The rows are grouped in 4 different ways at once. Each group adds its own fixed numbers to the row, and there is some noise. The rows also spread widely along 13 directions, which tell nothing about the answers.
In the rows, zero is written as 128.
Some rows, each with its group in each grouping after it:
[106 104  82 130  97 196 160 136 142 134 113 128 138  85  98 110 153 151
 110 162 133 171 102 124  92 131 115 104 155 129 160 109 126] -> J287 J550 B J853
[120  83 116 160 128 167 150 120 117 102 133 150 157 134 145 159 122 120
 124 143 123 113 142 153 139  70 136 144 141 147 136 132 109] -> J287 J286 C J936
[111 105 144 123 137 117  47 170  88 140 121 151  85 105  78 170 117 102
 148 131 112  85 103 158 143 171 107 173 126  41  73 136 166] -> J560 J399 U J303
[114 133  79  59 128  98 173 124 100 191 108 118  91 126 121 131 166 143
 168  54 103 143 100 197 149 185 162 136 141 145 171  86  76] -> J200 J195 B J135
[124 112 123 138 122 154  82 118 147 111 146 141 115  60 143 148 185 115
  68 148 132 101  89 121 177 188 115 157 145  98 104  76 143] -> J429 J414 U J135
[125  87 150 114  77 115 125 160  92  92 116 156  94 148  92 132 104 105
 147 132 103 155 168 132 103 118  88 156 137  81 179 176 181] -> J560 J286 P J853
[ 90  97  96 169 144 138 104 154 145  97 166 121 124 177  90 136 135 122
  80 151 130 149 170 105 103 125  92 101 103  68 143 101 161] -> J564 J649 F J936
[122 112 139 109 119  89  98 154 104 102 130 182  80 102 159 150  91 108
 109 127 107  96 139  90 130 101  80 162 148  88  87 153 106] -> J429 J399 P J303
[141 128 104 132 127 127 150  69 216 134 186 183 107 128 150 106 156 128
  72 101 137 131 125  99 101  93 132 115  99 135 128 111  88] -> J564 J550 C J303
[124 112 126 141 185  84 117 105 105 133 185 139  79 131 125 194 151  98
  97  92 123 144 151 117 122 154 106 123 116 105  89 133 155] -> J200 J414 F J303
[ 93  84 101 180 118 191 148  84 188 110 177 136 181 127 179 121 137 124
 155 133 135  78 114 148 168 108 139 136 148 123 121 101  66] -> J429 J195 F J936
[144  45  81 133 118 178 130 141 149 122 147 180 120 101 126 141 107 139
 109 155 118  83 110  97  71  77 126 117  85 108 134 164 141] -> J429 J649 U J303
[113  66  67 145 105 129 114 145 151 129 140 125 137  91 146 145 171 133
 106 120 114 104  91 141 132 144 125 130 126 110 155  98 132] -> J560 J195 C J936
[133  73  71 101 101 105 138 141 147 173 135 148 132 145 131 145 175 147
 109  76 114 129  97 163  98 158 159 110  70 119 194 111 140] -> J287 J399 P J303
[152  67 120 126  52 162 125 133 186 120 146 185 137 116 176 116 133 122
 121 130 130  95 116 130 125 116 123 161 113  84 200 135 125] -> J564 J195 P J135
[124 112  94  68 103  68 147 133 111  84 122 156  65 139 149 137 136 132
  86 141  93 113 149 120 152  94 112 152 110 131 168 110 120] -> J560 J399 C J936
[152 113 118 120 100 189 114 182 113  99 115 204 126 165 121 154  87 148
  60 199 147  89 156 135 138  76 128 137  85  76 149 103 140] -> J560 J399 U J853
[143 100 138  86 117 177 107 170 108 165 112 188 103 189  73 157  89 120
 155 120 142  93 138 196 119 106 174 154  70  42 165 143 144] -> J564 J649 P J936
[119  65 144 160 110 176 147  97 133  80 127 166 144  81 145 165 156 109
 143 164 132 133 118 134 131 127 113 154 167 152 110 136 141] -> J560 J550 P J135
[145  80 114 108  95 108 185 101 146  82 148 172  99 110 173 131 136 116
 106 133 105 134 142  90 109  97 118 144 127 152 155 134 120] -> J560 J195 F J135
[128 114 103  60 142 106 133  85 140 177 141 136  56  79 113 161 195 115
 127  98 112 125 105 176 152 196 147 132 120 129 151 110 138] -> J564 J399 B J135
[121  76  96  99 127 130 159 107 104 128 118 137 110  93 122 154 160 121
 138 113  99 146 102 151 120 129 151 135 138 155 144 132 140] -> J287 J414 C J135
[123 113 129 138 121 121 114 134 122  95 148 142 107 164 120 161 158 108
  89 143 124 126 167 129 147 145 106 146 106  97 138 102 169] -> J429 J399 B J135
[114 121 109 120 120 148 182 116 136 120 143 137 147  90 159 128 151 120
  93 117 122 174 153 139 143 128 119  95 160 171 175 110  80] -> J287 J399 U J936
[102 137 112 143 132 153 102 126 133 103 144 151  91 120 113 113 108 131
 111 160 124 108 139  92 139  94  95 145 152  68  84 119  99] -> J560 J195 C J303
[120 158  98 100 147  68 131 141 125 139 126 152  79 145 111 114 125 125
  81  73 115 133  98 113 119 158 145 130 128 114  74  56  73] -> J560 J195 F J135
[ 90  63 101 110  89 102 131 135 109  54 118 147 111 174 130 128 139 134
 157 159  89 111 142 140 145 108 113 164 119 131 152 122 138] -> J560 J399 P J135
[149 102 127 107 103 170 143 117 132 116 118 188  95 138  85 129 135 126
 135 153 126 106 102 151 141 121 173 152  95 110 116 109 159] -> J560 J195 U J853
[136 167 126  71 151 186 154 143  94 197 101 166  83 129  60 139 100 138
 129 124 149 140 114 168 121 131 170 124 132  66 109 103  92] -> J560 J195 F J303
[115  78  74 135 150 123 149 102 132 126 161 160 125 133 148 141 122 128
 146  98  97 102 103 132 104  92 155 119 100 165  90 138  80] -> J287 J195 U J303
[140  93 102 122  96  79 130 183 127 154 106 146 128 129 118 137 164 110
 133  49 116 170  86 139  77 188 135 135 130 122 142  94 140] -> J564 J195 P J303
[101  71 112 120 112  96  88 160 101 128 114 138 111  90 131 169 126 105
 164 109  93  79 100 171 148 144 107 177 150  86 115 139 139] -> J560 J399 C J936
[105 145  95 134 173 212 105 155 102 160 149 158 124 166 113 148  62 158
  81 141 155 115 159 127 132  77 114  72 118  66 123 125  69] -> J429 J195 P J853
[136 115 101 110 134  71 130 144 121 159 177 145 123 145 201 160 113 123
  72  42 112 116 152 137 124 131 104 109 116 104 182 117  63] -> J560 J195 F J135
[111 143 128 166 150 144  68 148 142 169 170 136 138 123 118 153 121 123
  74  92 145 130 157 150 138 148  85 100 136  46 128 117 122] -> J560 J399 C J853
[ 65 134 106 153 127 203 156 112 136 108 158 130 162 160 131  89  78 149
 161 173 133 129 177 135 148  59 104 116 173  91 141 131  42] -> J287 J399 F J303
[155 110 166 143 113 162 135 124 167 141 154 189 101 116  98 124  78  89
 127  99 137 142 156 103  74  77 113 132 120  70 123 182 134] -> J560 J195 C J936

New rows, each followed by its group in each grouping:
[115  76  83 138  93 122 121 149 162 105 154 154 104  81 148 101  77 140
  99 142  97 112 120  53  66  85  64 117 143  82 130 164 107] -> J560 J195 F J853
[146 103 140 155 127 169 121 141 111 115 125 155 118  99  96 170 137 105
  46 151 142 176 140  90  91 127 106 112 133 108 129 132 179] -> J287 J286 P J135
[111  90 100 182 132 165  97 187  96 129 101 148 184 158 127 166 119 138
 119 116 140 118  94 162 128 133 146 135 134 114  89  78 126] -> J287 J195 P J853
[ 89 125 106 109 113 143  94 183  73 140  86 100 104 118  51 131 143 127
 119 141 117 164 110 158 141 178 119 138 156  62 155  96 158] -> J287 J286 P J936
[143 169 118  69 128 146 140 148 120 189 122 179 104 124 121 138 103 150
  89  89 151 142 136 161 131 125 145 110 129  86 151 107  51] -> J560 J399 P J303
[ 97  98 110 133  85 181 102 185  86 111 106 134 146 187 106 126 102 141
 160 158 118 109 140 172 164 108 123 157 126  52 183 118 143] -> J287 J195 P J853
[105 107  83 154 114 139 158 138 131 103 129 129 155  94 162 118 135 146
  96 128 117 164 135 104 120 106  83  99 184 158 141 103  89] -> J560 J195 C J853
[ 79 125 114 130 121 132 126 130 124 124 146 111 104  83 103 111 125 120
 133 128 111 186 158  89 107 143  50  92 181  91 148 153 113] -> J429 J399 P J303
[106 164 112 107 129 173 134 147 102 129 127 146 130 142 125 121 104 145
  93 146 130 136 159 152 166 107 116 110 145 106 147  97  81] -> J287 J399 U J853
[ 91 147  86 117 149 184 147 147  82 111 136 156 111 217 106 129  71 169
 127 178 134 124 182 128 150  46 119 111 119  83 141 116  60] -> J200 J195 P J303
[151 126 132 114  90 148 155 118 137  98 114 170  94 128 100 118 165 121
  70 160 139 171 128 107 115 125 145 143 118 113 151  96 176] -> J287 J286 P J303
[ 87 147 131 120 124 187 133  88 129 142 151 101 139 105 118 115 168 124
 142 118 138 168 154 189 198 176 115 132 193  86 187 101  94] -> J560 J414 C J135
[135 123 113 123 121  67 128 168 102  83 124 176 106 179 142 148 101 132
  67 112 109 130 169 104 114  81 101 134 111 132 118 106 122] -> J560 J399 C J853
[111 104 167 129  84 151 157  77 173 129 162 135 105 145  71  80 147  89
 191 101 114 187 171 149 100 139 123 141 132 100 179 169 158] -> J287 J399 B J135
[125  79 110  83  99  88 127 116 112  98 119 159  66 124 125 151 158 123
 145 147  94  86 118 155 158 125 134 188 113 110 136 130 166] -> J560 J399 C J303
[ 97 123 100 152 156 137 120 175  87 129 127 134 146 213  76 154 116 146
 135 109 142 155 159 157 112 124 124 112 118  89 117  97 113] -> J200 J649 P J303
[117  78  69 122 158 160 189 110 103 130 140 150 137 157 123 177 152 155
 123 132 126 152 144 159  97  89 143  83 101 169 172 130 115] -> J560 J550 C J303
[107 113  67 101  98 147 135 119 161 178 143 109 134  77 129 107 169 153
 104  98 116 146 105 155 130 155 120  91 139 108 208 115 110] -> J287 J399 C J853
[118 108 108 115 103 140 121 155 105 119 123 141 124 157 127 160 161 142
 105 146 128 128 151 170 172 150 117 138 113  93 192  92 161] -> J200 J399 P J853
[125 125  61 109 119 109 161 174 103 134  78 147 119  88 133 116 129 154
  96 105 105 153  70  97  97 123 127 113 168 169  94  74  81] -> J429 J195 C J853
[ 73 121  76 170 154 150  78 178  80 108 133 118 144 137 140 147  96 147
 132 143 114  80 119 143 178 126  94 133 163  91  80  90  77] -> J200 J195 U J853
[ 97 143 150 142 157 127  99 133 133 160 196 127 140 151 129 132  93  98
 130  48 129 141 198 165 146 135  88 105 144  62 153 149  66] -> J560 J649 U J936
[ 62 115 120 167 126 183 135  92 169  66 189 128 140 186 111  62 102 125
 158 157 122 118 191 114 155  66  93 126 137  97 140 137  80] -> J429 J649 U J936
[131  66 106 151  96 124 134 129 151 108 148 141 143  46 184 151 174 118
 114 114 111 125 115 125 134 156  88 135 155 143 161 134 147] -> J200 J649 U J853
[116 115  86  87  99 132 134 170  90 118 136 154 115 216 145 134  75 158
 134 142 108  89 182 165 140  49 119 150  92  72 211 140  89] -> J287 J399 B J303
[107 107  87 103 137 170 101 129 122 192 160 140 116 105 119 130  95 137
 136  89 113  74 110 169 131 119 121 107 116  74 166 163  75] -> J429 J286 U J853
[130  83 150 141  79 120 159 137 107  93 108 143 138  89 157 136 139  95
 159 113  97 161 132 122 124 116 100 173 183 152 140 147 158] -> J287 J195 C J853
[ 76 145 113 131 125 147 149 100 144 101 141 117  81 153  56  71 139 120
 168 151 116 182 150 110 128 118 109 130 168  99 115 114 117] -> J564 J195 C J303
[120  53 143 131  63 141 169 132 146  77 116 172 149 119 154 115 117 107
 187 120 112 131 137 140 108  93 123 175 154 143 159 159 115] -> J560 J649 P J936
[ 95 118  93 101 150 112  88 119 119 123 150 159  84 106 142 148 107 137
 124 128  98  59 109 149 172 119 110 142 123 102  89 122  79] -> J560 J399 U J853
[117 162  95  84 166  84 197 117  87 104 134 148  92 144 153 155 135 142
  68 124 121 171 172 115 143 109 119  97 150 171 126  78  67] -> J560 J399 F J303
[147 179 146  64 131 173 139 119 111 140 134 173  52 116 106 148 115 124
  78 186 147 132 169 133 173 117 121 143 138  58 144 115 122] -> J564 J399 F J303
[108 102 125 132 123 176  85  96 136 140 153 148 138  96 175 160 134 117
 139 138 130  59 119 180 200 136 122 171 159  92 136 122  76] -> J564 J286 P J135
[105 175 155 111 104 178 146 137 130 174 119 153 149 127 105  99 108 130
 164  80 157 169 133 185 139 146 132 136 179  79 151 109  33] -> J560 J550 P J303
[ 91 102 141 139 116 116  96  89 138 110 164 112  95  86 137 141 165  98
 131 143 105 116 140 128 171 165  82 149 160  79 124 140 174] -> J287 J399 F J853
[ 93  80 124 169 140 155  98 148 129 115 145 150 120 171  77 126  83 109
 166 117 119 113 131 110  91  95 116 130 109  72  83 153 130] -> J429 J195 P J936
[ 96  93  95 105 141  84 132 104 108 144 162 109  94  68 175 183 165 115
 145 103  97 109 129 156 174 173  87 140 163 121 147 139 115] -> J200 J399 F J303
[111 153 106  92 140 119 117 163  92 200 126 130 108 160  90 131 103 133
 155  53 119 138 128 187 124 140 135 128 135  62 148 118  74] -> J560 J195 C J303
[ 98  82  97 179 119 175 139 172  97 106 128 143 215 161 157 161 118 143
 133 128 129 125 139 183 132 116 116 120 145 145 151 102  92] -> J560 J550 U J853
[ 84 132 136  83 135 135 154  91  86  89 134 134  65 170  71 138 148 124
 155 174 119 169 189 148 170 125 115 132 136 106 149 131 150] -> J560 J399 P J303
[100 148 115  94 154  84 130 103 108 101 145 143  71 156 136 140 144 132
 104 117 119 143 166 130 174 128 111 125 137 137 120  98 107] -> J564 J649 P J853
[112 101  84 150 140 123 149 143 104  60 112 172 118 194 118 152 117 149
 108 174 117 107 141 115 133  61 132 140 111 157  77  87 125] -> J200 J399 C J853
[ 95  67  75 131 178 113 139 107  75 112 135 131 140 158 152 195 150 133
 144 115 104 110 125 177 150 126 140 122 130 188 119 113  91] -> J564 J286 P J135
[ 71 144 124 118 162 107 123 109  94 113 158 116 115 203 112 124 107 121
 165  98 112 121 176 171 177 126 121 139 143  90 120 106  65] -> J560 J649 F J135
[107 138 131 133 153 194 137 126 109 136 129 154 131 182  91 157 121 130
 135 144 158 134 168 181 170 117 148 119 124  91 135 102 100] -> J200 J399 P J936
[ 89 126 125 155 123  99 103 206  64 111 105 111 152 193 109 140  97 114
 149  91 100 163 165 155 121 134  90 150 162 101 121 102 104] -> J287 J399 B J135
[119  75  56 170 131 147 118 153 168 145 140 154 172  91 140 129 124 142
  83  99 126 104  73 129  75 124 133  96 118 137 120  97  69] -> J560 J286 U J936
[101 132 144 124 103  65 103 144 120 101 137 133 104 104 166 124 114  93
 126  88  94 114 136 104 149 154  72 180 181  96 101 114  96] -> J429 J399 F J135
[ 84  98 119 149  59 137 123 145 168  92 125 139 148 117 112  48  91 123
 182 116 108 129 110 122 107 105  97 167 183  91 135 139  63] -> J560 J286 P J936
[121 168 136 127 167 114 141 113 113 114 159 160  90 111 127 141 126 114
  66 118 131 170 163  94 124 122  89 104 146 131  97 117  86] -> J560 J550 U J303
[143 112 132 130 104 167 179 112 183 142 142 197 151 113 132 114 104 122
 117  98 151 161 140 133  93  97 144 106 133 140 143 127  71] -> J560 J399 P J936
[119  93 155 108  86 136 155 137 115 123 107 139  96 107  59 115 146 103
 175 114 108 194 129 146  78 162 105 151 157 107 161 154 165] -> J560 J550 B J135
[138  91 155 125 106 102 142 136  90  95 132 171 118 148 148 169 111 101
 130 108 115 134 170 140 116 109 103 166 132 121 153 163 136] -> J560 J286 P J303
[124  99  82 142 147 132 124 174  85 158  95 130 155 114 112 161 122 136
 109  89 117 138  91 156  95 132 135 120 150 140 109 101 110] -> J287 J286 C J853
[ 96 163 135 109 100 181  86 128 147 170 136 149  98 136  84  96 121 136
 149 120 144 108 116 170 170 151 124 152 138  20 151 114  98] -> J200 J550 P J853
[114 100 111 113 113 136 141 168  94 117 125 151 129  71 171 148  88 117
 107 127 105 128 150 119 125  91  80 125 170 133 158 153  78] -> J287 J399 U J936
[105 119 153 137 106 130 129 140 105 143 139 121 128 142 110 152 149 102
 193  98 122 155 170 188 152 164 101 165 166  83 166 140 143] -> J200 J399 B J303
[113 128 109 102  73 168 145 117 154  96 139 153  92 151  92  62 126 135
 133 178 120 130 143 128 135  99 124 156 127  88 180 124 112] -> J564 J286 U J303
[110 121 131 173 140 188 136 142 125  84 140 136 125 152  76 138 128 106
  99 178 138 182 184 100 125  97  97 114 150  94 120 116 165] -> J564 J195 C J936
[133  96 143 130 101 188 134 137 140 172 138 166 177 124 142 132 107 115
 167  83 131 106 119 205 135 126 161 142 125 107 167 139  83] -> J287 J399 U J135
[105  81 106 172 111  87 110 167 129 108 162 129 178 158 172 136 111 123
 117  61 108 138 171 134 102 111  68 122 142 110 164 136 107] -> J560 J649 C J853
[118 142  62  96 131 148 158 173  94 163  90 148 143  90 138 144 143 168
 106 121 127 128  87 168 151 152 147 118 156 143 140  62  54] -> J200 J399 U J303
[115 118 107 133 111 156 160 168 115 133 132 153 145 121 139 112  59 134
 148 112 121 152 165 107  74  64  74 117 173 113 147 163  48] -> J429 J399 B J303
[174  96 120 116  97 140 128 154 140 133 118 205 119  98 177 176 141 133
  84 125 149  89 108 136 133 119 149 169 109 112 135 104 127] -> J200 J649 P J303
[139  81 140 129 131  73 105 136  96 119 121 163 119 117 174 210 160  95
 133  87 102  85 108 171 157 142 138 194 127 137  92 117 154] -> J287 J399 C J303
[ 92 103  84 108 114 150 148 147 116 120 135 110 132 155 111 127 151 143
 112 144 124 139 158 166 152 138 123 114 130  86 201  90 124] -> J560 J649 F J936
[ 86 116 181 155 113 172 111  91 138 135 156 114 138 110  99 128 158  85
 186 105 133 168 158 168 165 185  92 142 183  80 144 143 140] -> J429 J399 P J135
[117 102  89 107 133 106 112 137 112 115 147 153 124 154 176 167 130 150
  86 114 126  92 148 153 163 113 118 122 109 120 155 105 102] -> J560 J649 P J853
[149 139 141 164 118 189 144 143 158 121 174 193 158 171 151 126  84 130
  87 127 160 123 194 122 119  63 112 122 113  89 156 128  73] -> J200 J649 U J303
[148 137 130 130 146 185 126 119 140 146 138 172  86 164  26 128 116 127
  72 146 153 163 157 117  80 102 138  99  87  69 126 134 176] -> J560 J286 C J853
[ 74  64  89 175 151 113 135 151  93 102 133 121 120 148  66 140 104 124
 183 112  88 163 131 107  53  96  79 107 142 134  90 172 147] -> J200 J550 C J853
[132  97 101 126 114 184 168  88 182 156 168 171 123 108 144 120 120 147
 134 115 134 111 127 139 101  89 131 114 114 125 167 154  84] -> J200 J550 B J853
[150  66 107 131  73 114 122 158 156 128 151 147 150  72 206 156 158 115
  75 112 113 115 122 126 121 161  90 141 139 111 196 116 136] -> J564 J399 F J135
[ 72 112 130 109 135 135 143 105  74  65 130 124  76 203  77 127 137 113
 179 165  99 146 165 133 172 112 117 152 133 117 122 124 152] -> J429 J195 P J135
[110  68  95  92  93 145 157 106 143  89 132 147  89  74 141 131 163 127
 143 171 110 127 124 127 151 122 114 145 146 135 179 136 135] -> J564 J649 P J936
[128  64 125 171  98 148  72 174 118 121 143 151 169 105 181 179 125 110
 123 131 130  83 129 154 139 132  84 172 150  68 154 144 138] -> J564 J286 P J303
[130 113 119 149 124  67 106 160 135  93 142 164 125  93 212 151 108 110
  96  97 111  90 122  91 128 113  85 181 178 118  64 104  71] -> J564 J649 F J303
[ 82 100 124 117 121 139 143  89 125  91 168 123  96  63 155 134 138 107
 135 154  99 137 166 120 159 118  57 123 177 118 168 174 108] -> J560 J550 U J936
[109  89 104 140 109  78 115 164 145 129 145 156 127 217 105 108  97 126
 148  62 101 106 119 138  80 117 133 138  83  90 124 118 121] -> J429 J399 F J853
[ 83 126 143 174 119 127 141 108 146 118 173 124 183 167 154 112 147 113
 146  58 129 173 160 152 136 145  93 114 161 134 157 117  79] -> J429 J550 P J853
[127 144 127 108  99 167 153 149 127 130 106 143 106  80 107 106 125 118
 103 140 125 165 117  97 122 147 113 132 180  97 130  96 109] -> J429 J195 F J135
[123 102 140 114  84 203 156  99 139 102 130 169 120 153 124 116 133 130
 173 177 138 117 143 171 176 104 149 160 132 107 170 122 136] -> J564 J195 P J853
[126 106 122 183 124 128 129 125 177 159 166 141 154 105 117 115 134 106
 122  49 136 175 126 110  64 141 107 102 149 107 111 133 107] -> J560 J195 C J303
[122 151 151  78 133 139 100 149  88 183 119 148  75 116  82 151 119 114
 107  86 128 157 125 145 123 160 117 128 128  56 145 136 125] -> J287 J550 P J135
[135 108 139 147 139 133 135 145 142 124 132 193 122 161  93 130  82 120
 107  92 141 158 145 101  59  93 126 106 116 115  82 136 116] -> J560 J649 P J853
[107  93 124 171 146 187 122 114 124 116 147 143 153 135 121 148 101 117
 152 138 127 114 151 149 127  82 105 139 161 119 111 152  91] -> J564 J286 C J135
[ 92 187 126  85 121 157 130 148  88  98 122 145  80 211  81 100 107 142
 110 167 125 136 174 139 170  99 115 155 130  70 151  86  89] -> J429 J550 B J135
[111  77  70  90  89 190 170 100 154 127 135 146 130 114 144 109 159 160
 128 153 125 115 116 148 142 113 145 115 120 131 220 116 100] -> J429 J649 P J135
[103 129  93 125 176 161 153 113 115 122 139 162 126 161 124 161 116 143
  88 144 139 132 152 136 140  80 150  87 113 149 117  96  77] -> J287 J399 P J936
[101  89  84 138 150 110  93 182  68  98 105 124 114 105 130 193 140 123
  72 153  98 119 115 117 131 119  92 137 140 107 114 101 156] -> J287 J550 C J936
[126  65 110 154 117 161 142 152 113  81 113 145 136  81 122 185 174 117
  75 185 134 171 139  95 115 146  99 104 137 145 152 113 200] -> J429 J399 P J936
[111 100 103 127 122 110 116 165  97  93 135 134  83 162 105 140  98 115
 107 145 101 134 160  94 102  85  90 138 115  86 136 137 148] -> J287 J195 B J936
[ 76 105  74 165 113 125  95 132 178 159 190 108 146 115 137  91 150 140
 130  71 108 126 113 141 127 166  81 101 131  79 179 120  86] -> J200 J550 U J853
[ 87  35  75 171 129 112 112 114 145  90 189 110 153 122 186 174 164 119
 111 133 103  91 128 132 139 126 102 132 117 119 166 129 149] -> J287 J414 F J936
[108 132  95 128 134 159 164 110 135 126 146 123  98  45 109 126 154 137
  67 155 129 212 150  71  95 126  58  73 182 126 154 140 114] -> J560 J550 C J303
[ 73 104  67 113 136  19  82 143 128 133 143 103  77 129 110 113 154 120
 132  57  70 131 100 122 116 173  88 133 135 113 105 105 107] -> J564 J399 C J135
[115 117 122 166 115 180 176 130 131  85 124 159 151  97 140 122  97 130
 123 166 137 166 165  90  92  69  90 125 190 155 102 136  80] -> J287 J399 B J303
[162 125  80  70 128 157 148 167  96 147  91 184  66 106 100 149 111 157
  45 154 128 131 104 102 100  99 144 111 105 112 134  95 118] -> J560 J195 C J135
[112  74 102 110 136 115 125 139  90 140 125 135 101 116 105 167 138 119
 158 111 104 117  94 161 104 149 143 151 122 102 119 137 161] -> J287 J414 F J303
[126 135 172 105 106 135 129 103 130  83 155 143  52 121  99 121 123  83
 111 165 115 154 197 106 151  97  76 166 148  70 173 169 167] -> J564 J286 C J936
[ 82 106 117 145 118 168 138 102 163 141 151 134 154 132  90  90 127 123
 183  92 139 160 119 167 117 145 139 119 157 104 135 124  86] -> J560 J414 P J936
[116 143 113 103  88 127 168 101 150  94 141 155 110 140 147 100 167 144
  79 135 139 168 147 126 153 127 117 117 133 136 194  85 106] -> J560 J550 P J853
[101 126  38  94 137 133 155 125 140 130 153 137 111 146 133  92 127 180
  71 125 116 128 129 111 125 101 124  71 104 141 166  91  62] -> J429 J649 U J853
